All groups share one centre, and each spreads out both ways along 10 directions, with some noise.
In the rows, 128 means zero.
Some rows, each with its group after it:
[172 163 148 196 141 157 113 119 178 166 205 114 172 150 113 122] : j160
[150 113 106 136 139 149  92 123 169 132 132 145 113 137 108 139] : j144
[130 107 150 135 108 141 153 135 126 123 168 130  53 115 174 117] : j220
[ 98  72 114 168 124 154 117 154 121 127 118 134  50 185 132 146] : j160
[181 109 123 172 127 150  64 111 228 159 138  99 107 176  97 134] : j668
[108 137 153 197 168  97 168 165  82 161 146 138 127 145 112 160] : j603
[105  92  66 137 198 107 124 154 100 120 109 149 158 137 103 151] : j668
[124  98 101 118 142 160  69 118 205 140  71  87 125  98 126 147] : j603
[160 129 117 115 156 152 110 123 172 100 127 157  72 112 160 123] : j144
[116  91 130 144 124 117 122 105 127 178  79 131 163  58  88 133] : j160
[166 227 152 177 115 130 122  83 138 146  74 173 123 146 136  51] : j810
[132 137 169 148 141 149 129 121 128  97 104 167 107 146 120 163] : j372
[135 105 125  93 113 130 131 108 110 102 162 134 137 117 126 144] : j810
[131 125 138 135 120 131 109 161 193 163 102 115 129 135 106 119] : j144
[142 132 109 141 151 140 113 147 145 121 173 124 112 167 128 146] : j160
[153 184 121 147 181  86 138 161 143 116 131 105 139 198 147 105] : j668
[ 83 131  48 126 195 118 119 152  97 120  63 132 117 107 156 119] : j668
[186 118  86 157 130  94  96  90 155 166 174  92  86 144 129 117] : j220
[161 147  56 164 168 136 111 148 144 162 177 191  60 116 136  92] : j603
[135 149 147 149 146 152 136 131 136 118 127 171 120 121 134 120] : j220
[175  96 109 111 111 105 102 142 185 158 156 134  64 127 107 131] : j668
[224 131 117  82  84 119  60  47 229 123 125  79 117 143 127  89] : j810
[130 109 106 133 131 177  70 103 185 100  37 149 146 172 104 100] : j603
[127 112 128 138 125 146 124  93 129 123 147  91 160 110 144 128] : j668
[163 134 112 168 130 156  90  84 160 123 131 127  99 165 137 108] : j810
[143 118  99 191 171 112 146 152 110 147 168 165  41 151 151 114] : j220
[148 126 125 120 157 122 116 140 164  92  97 139  81 166 142 129] : j372
[147  99 147  98  80 151 106  89 156 103 131  99 107 135 139 131] : j160
[147 143 103 126 135 134 107 119 139 125 139 135  88 130 144 121] : j144
[138 152 175  97  83 119 163 136  95 100 145 187 157 165  94 111] : j810
[137 102 145 149 116 136 134 142 152 139 175  98  87 146 148 129] : j160
[112 128 142 139 123 171 123  98 122 114 124 121 163 114 134 138] : j372
[164 103 113 205 148 141 138  75 101 149 208 167 109 115 133 115] : j603
[121  66  80 108 159 140 101 127 140 114 159  95 115 105 134 179] : j810
[129 114 110 148 139 102 152 123  78 155 182 133 131  93 126 133] : j220
[155 181  79 147 135 157  54 117 176 148  84 156  56 147 122 123] : j372
[156 143 107 225 141 112 115 120 126 194 162 139 121 173  94 108] : j220
[131 119  49 157 149 154  93 111 132 139 153 122 156 151 127  86] : j372
[135  76  84 132 208  75 126 134 126  94 122  85  98 161 149 166] : j668
[121 102 115 134 159 104  98 184 211 155  53  85 120 163 109 125] : j144
[127 111  57 148  97 108  79  75 124 188  63 102 103 104 121  74] : j220
[153 148 168 220 143 115 158  96 108 165 148 148 126 128 129 110] : j603
[ 95 128 141 196  99 132 131 148 121 194  74 144 132 148  92  92] : j220
[144 165  95 191 164 131 117 141 113 146 150 177  92 178 116 124] : j160
[116 108  80 138 125 182  69 103 151 129 102 129 147 138 106 129] : j372
[162 112 126 147 182 107 134 129 149  99 127 157 124 172 123 130] : j372
[151 131 122 204 171 131 105 102 154 165 123 118 131 130 116 136] : j603
[131 156 111 124 147 152  86 170 175 102  99 141 116 218 107 140] : j160
[125 138 155 171  84 169 104  93 157 157  90 111 136 135 125  92] : j810
[173  88 152 209 113 166 108  58 181 149 127 134 105 140 132  86] : j603
[135 120  88  79 166 116 113 150 163 118 112 130 133  86 130 138] : j144
[134 147 100 133 154 130 119  89  91  99 113 148 152 134 132 125] : j603
[166 184 107 119 120 104 124 111 119 143 135 174 112 115 123  95] : j372
[170 151 136 151 116 141  78  90 196 150  76 135 181 158  75 102] : j810
[ 90 130 120 193 206 150 137 209 162 156  97 153 152 147 118 118] : j144
[136 108 113  96 156 114 137 159 126  65 160 125  92 201 149 142] : j160
[147 124 124 130 120 137 108  95 151 118 114 112 109 134 145 113] : j603
[102 141  98 107 111 196  89 126 149 121  95 159 136  96 124 113] : j603
[163 144 153 148 124 129 135 153 170 132 187 113  47 165 164 126] : j220
[113 104 104 169 149 142 110 146 116 136 126 158 135 179  79 153] : j144
[124 131 130 159 150  99 133 171 164 158  92 115 110 157 127  98] : j668
[163  69  64 106 170 120  82  96 157 103 163  83 104 130 136 171] : j668
[173 237 134  76  81 121 121 111 129 127 143 170 151 121 121  77] : j810
[154 147 141 161 122 132 128  93 120 136 149 143 125 133 124 125] : j668
[174 159 113 120 143  91 118 128 161 141 134 127 111 132 128 115] : j160
[ 96 137 108 194 167 175 111 154 139 154 120 125  88 119 150 148] : j810
[114 133 144 162 151 153 149 123 109 107 113 164 140 131 135 118] : j144
[112 109 126 146  96 168  94 112 133 149 104 149 157 133  76 138] : j372
[116 103 158 226 193 142 169 181 131 151 145 185 158 153  98 129] : j144
[146 174 110 167 126 165  68  80 166 139  36 165 166 158  87  84] : j220
[140 125  96 163 116 191  82  71 122 125 171 129 103 134 137 144] : j160
[171 107 108 154 160 112 101 104 172 133 130 107  81 136 143 127] : j810
[106 113 125 115 147 117 121 152 138 129  96  99 106 118 132 167] : j372
[132  79 127 175 136 145 111 135 170 144 120 128 165 184  86 111] : j372
[142 203 184 188 100 175 139 104 102 104 174 157 133 210 133 120] : j668
[156 118  73 113 173 142  73  86 143  87 121 131 169 154 103 162] : j220
[152 150  65  84 163  68  84 121 153 135  56 111 164 124  94 126] : j144
[110  59 126  77 110 116 148 125  94 111 173 111 152  94 117 168] : j810
[125 144 103 155 169 106 124 167 126 165 159 111 102 130 125 165] : j603
[146 164 153 141 101 145 115  59 129 132  93 127 125  87 147 107] : j668
[119 134 130 168 123 120 113 154 139 185 113 123 103 134  98 146] : j372
[102 115 110 128 119 147 121 130 137 131 102 110 204 138 116  82] : j372
[111 153  70 173 197 140 105 102 107 113  81 125 142 143 155 118] : j144
[109 131  94 150 176 121 120 143 128 107 101  89  82 167 178 128] : j668
[136 227  94 108 127 139  61 164 192 151  89  88  98 171 131 129] : j603
[142 118 148 137 134 134 123 114 140 128 133 137 181 128  96 142] : j220
[140 119 149 134 103 157 121  91 139 127 156 115 122 105 142 135] : j810
[166 141 120 162 166 136 141 119 107 106 223 162  84 153 155 142] : j220
[ 96 127  60 208 177 155  57 112 133 164  56 102 216 186  62 142] : j144
[ 97 138 147 174 140 162 141 166 148 161 146 108 157 116 139 118] : j160
[ 92 156 109 115 169 107 135 217 148 141  70 135 117 138 125 120] : j160

New rows. What belongs after each?
[147 202 132 197 174 155 127 102 152 129 132 111 154 144 173  85] : j372
[148 103 141 184 155 106 131 135 161 133 151  73  91 193 151 132] : j668
[157  87 108 140 110 141  91  78 138 117 141 127 160 177  88 125] : j810
[105 188 109 148 100 158  98 127 131 165  82 125 122 126 132  91] : j220
[182 190 129 139 181 127  86  87 144 111  87 193  75 111 110 195] : j372
[184 148 148 146 127  71 137 159 158 155 137 164  42 173 113 119] : j668
[132 136  79 120 163 102 120 115 103 126 127 120 141 113 130 131] : j144
[ 97 116 114 175 184 134 156 142  85 128 129 161 194 124 109 127] : j160
[149 159 106 108 171 149  99 184 194  94 186  97 134 197 140 153] : j160
[100 142 160 149  95 144 168 181  94 154 169 170  92 135 127 116] : j603
[136 164 136 140 147 122 126 133 143 155 110 150 161  99 107 127] : j810
[164  99  95 101 147  88 106 111 148 128 108 136  68 107 124 147] : j668
[137 117 127 161 144 121 131 114 130 131 107 139 124 143 131 103] : j160
[ 55 146 142 181 110 176 150 147  64 163  96 183 147 100 109 124] : j160
[131 138  78 157 131 119  86 154 160 191 119 103  77 139 121 121] : j372
[130 103 136 130  91 140 126  96 139 174 128 128 135  50 121 103] : j668
[144 163 146 140 154 150 140 136 122  89 163 174 123 162 135 140] : j220
[182 147 171 170 118 108 122  57 133 146 104 155 123 116 104 128] : j668
[ 98 151 133 223 209 102 175 193 113 163 108 147 139 163 139  96] : j144
[142 128 143 149 157  71 156 132 112 134 101 144 115 138 117 126] : j668
[137 133 121 166 173  99 125 133 138 139  90 125 120 151 125 132] : j603
[126 106  87 168 126 202  73  72 117 148 120 197 152  94  72 150] : j668
[107 128 113 125  81 136 111 148 130 162 117 119 143 157  99 106] : j810
[142 122  83 184 210 111 107 117 135 122  88 138 129 167 124 128] : j144
[151 151  98 193 141 133 102  98 121 170 127 161  95 129 115 112] : j160
[157 145  83 153 126 185  64  94 181 141 144 125  98 138 136 112] : j603
[131 109  88 183 151 209  64 127 182 157 161 148 147 134  88 155] : j144
[119 162 142 137 128 139 113 128 152 132  66 105 101 132 153 115] : j603
[155 114 100 140 150 107 123 123 123 139 152 146  96 123 121 135] : j668
[168 186 144  88 130 115 112 181 210 151 184  95 158 134 109 149] : j160
[125 225 193 119 133 156 151 189 143 111  96 221 152 149  98 129] : j810
[172  99 114 131 142  99 124 119 132 119 188 127  73 155 128 156] : j668
[156 132 108 170 110 170  69  82 157 166 140 134 105 120 100 149] : j372
[158 128 135 151 125 157  96  59 159 106  97 128 117 142 142 110] : j810
[ 90  81  88 135 134 209  74 134 171 103 127  69 123 168 152 147] : j668
[131  86 115 163 149 139 132 138 133 128 108 198 127 146  97  99] : j603
[157 103 217 171  79 194 123 138 246 175 161 116 120 104 126 108] : j144
[156 152 107 110 132 134  97  64 151 114  75 123 156  97 141  92] : j160
[123 157 126 185 132 149 115 155 133 155 146 134 106 182 117 134] : j603
[123 120 146 151 105 130 145  88  62 120 109 192 156 131  88 122] : j160
[146 152 102 177 158 122  96 113 176 151  36 132  95 142 142  67] : j160
[142  84 144  46  93 154  99 112 173  84 128 113 173 123  98 167] : j810
[128 140 101 134 131 163 101 134 147 145 147 141 132 115 117 131] : j144
[144 199 141 160 104 176 105 104 145 139 137 136 144 143 136  92] : j668
[140 129 121 185 137 143 122 114 111 143 154 158  96 148 125 131] : j668
[138 118 177 112  97 121 122  95 166 123  70  81 136 117 136 121] : j603
[167 146 144 157  92 143 109 125 165 173 191 137 159 158  79 120] : j810
[115 147 119 204  78 185  90 101 105 171 107 176  32 157 115 118] : j160
[177 122 154 219 164 154 112 134 187 155 141 204 122 177  71 130] : j144
[168 144 113 150 193  64 122 143 153 122  96 121  93 185 129 136] : j668
[130 153 137 139  90 186  77  92 168 132 134  66 113 146 148 144] : j603
[111 176 125 128  97 173  99 126 127 119 133 111 137 172 131 134] : j220
[115 135 117 172 139 123 140 144 115 146 108 142  77 137 155  97] : j160
[163 120 107 154 214  62 137 157 123  90 154 117  99 234 128 167] : j668
[121 117  95  93 116 124  82 138 162 126  74 101 112 152 115 134] : j144
[174 135 106 171 122 142 116 116 140 156 202 176 118 150 103 102] : j603
[147 105 112 145 129 118 109 111 150 150 123 116  90 118 129 125] : j160
[124  85 160 174 116 134 129 139 134 149 177  88 125 178 104 171] : j603
[148 140 162 177 137 141 136 122 141 138 121 182 149 146  96 115] : j144
[147 174 121 156 116 160 106 102 135 138 146 140 117 145 133 107] : j603
[123  69  96 126 141 117 118 117 121 119 132 108 112 133 131 143] : j810
[116 155  95 181 152 121 130 117  73 172 100 193 126  98 100 117] : j160
[132 126 155 166 113 181 109  89 151 124 115 131 134 135 126 126] : j810
[131 145 137 211 163 177 119 108 149 145 123 150 168 131 120 114] : j144
[145  81 114 173 170 105 116 141 146 134 133 135 101 184  99 158] : j668
[119 129 133 162 134 171 113 113 128 100  96 157 116 172 130 122] : j810
[169 117 102 129 150  90 106 115 184 163 126  90 111  90 130 118] : j160
[153 131  89 197 164 133 117 130 140 148 163 147 123 183 123  90] : j372
[135 147  90 169 173 142 105 127 107 100 106 190 125 208  96 132] : j160
[121 132 119 122 122 101 124 167 145 144  92 123  99 156 123 108] : j810
[154  93 120 138 132 132 112  99 138  95 135 128 103 177 130 127] : j160
[145  81  88 181 172 118 113  94 114 149 137 134 104 111 120 150] : j668
[118 151 144 126 132 124 129 111 116 120  59 144 165 116 112 120] : j668
[108  36  81 139 172  84 135 133  91 129 117 114 139 137 104 154] : j810
[ 99 153 112 123 127 170 120 135 107 124 107 174 155 104 117 122] : j603
[156  91 129 160 161  71 142 100 109 152 116 151 122  98 101 143] : j668
[165 136 142 157 176 132 121  83 137 103 119 159 177 129 106 145] : j372
[150  88  73 148 157 149  76  84 152  93 125 100  94 183 144 137] : j603
[162 150  87 133 116 113  94  87 127 163 121 145  73  92 125 123] : j160
[127 128  57 131 159 137 101 115 106 140 166 119 124 102 137 145] : j810
[178 120 152 175 126 191 110  85 147 104 175 224  98 147 102 143] : j144
[ 69 101  72 124 151 119 114 137  81 103  75  78 118 168 154 140] : j144
[115  91  90 188 146 164 110  68  99 124 135 103  85 118 173 127] : j810
[136 106  96 161 185 131 103 121 155 128 103 124 138 139 119 136] : j144
[138 121 131 129 122 152 114 121 161 113 143 102 117 151 149 122] : j160
[114 181  91 148 145 167 100 161 153 137 117 137 135 165 134  92] : j668
[145 166 113 108 169 143 107 143 165 107 139 127 130 121 144 151] : j220
[131 147  98 173 144 179  80  96 144 152  94 173 183 120  77 126] : j668
[170 101 135 185 116 129 112 110 152 163 177 141  71 154 102 146] : j372
[105 163  63 244 214 135 107 139 107 165 106 133 153 187 118 114] : j144
[151 143 151 169 141 113 144 122 126 137 155 127 151 163 119 119] : j668
[139 147 106 120 153 106 128 152 149 135 137 109 157 140 132 105] : j668
[152 194 114 181 136 109 112 156 161 171  96 151  85 184 123  76] : j810
[134 166 159 126 111 145 132 147 151 141 156 128 161 131 117 128] : j160
[140 163 150 130 131 137 129 183 152 142 161 177 148 157  82 146] : j810
[144 163  34 142 162 136  64  94 126 133 128 119 107 145 135 131] : j144
[134 129 115 135 153 119 143 108 109 132 106 162 124  72 142 107] : j603
[112 123 109 122 141 158 113 159 156 100 137 102  81 171 168 130] : j160
[146 169 117 180 134 125 139 150 118 170 168 176 109 143 116  92] : j668
[118 114 146 175 122 155 131 127 135 149 148 120 104 126 139 136] : j810
[140 185 124 146 129 114 132 147 112 165 183 129 114 127 129 137] : j603
[136 160 144 232 180 149 149 168 145 179 161 188 150 140 103 105] : j144
[148 141 134 112  82 143 116  79 111 106 143 130  82 131 152 122] : j144
[132 128 148 131 100 128 105 140 188 151  65 102 108 153 122 100] : j810
[133  97 139 151 142 150 121 123 132 112 131 157 158 166  88 151] : j810
[130  97 121 150 137 127 125 109 148 132 103 107 106 121 151 103] : j160
[133 118 114 157  76 187  83  95 132 142 177 115  85 162 126 140] : j144
[151 139  64 125 149  97 103 152 143 147 126 142  71 152 127 101] : j372
[139 170 131 205 127 121 124 157 144 182 122 148  89 189 110  94] : j220
[122 135 131 158 140 121 136 143 133 135 115 116 105 153 147 111] : j668
[170 121 180 153  97 117 119 109 143 124 117 172  43 178 100 155] : j668
[143 165  79 186 202 118 109 136 133 121 133 121  95 197 154 126] : j668
[125 163 161 200 133 121 159 141 124 172 127 137 170 146 117  82] : j668
[163 108  85 101 156 111  82  80 135  87  79 147 125 153  99 154] : j144
[138 121 110 180 172 109 141 159 120 165 145 183 118 128 100 121] : j603
[121 104 149 104  68 158 100 107 148 153  59 183 122  72  76 126] : j668
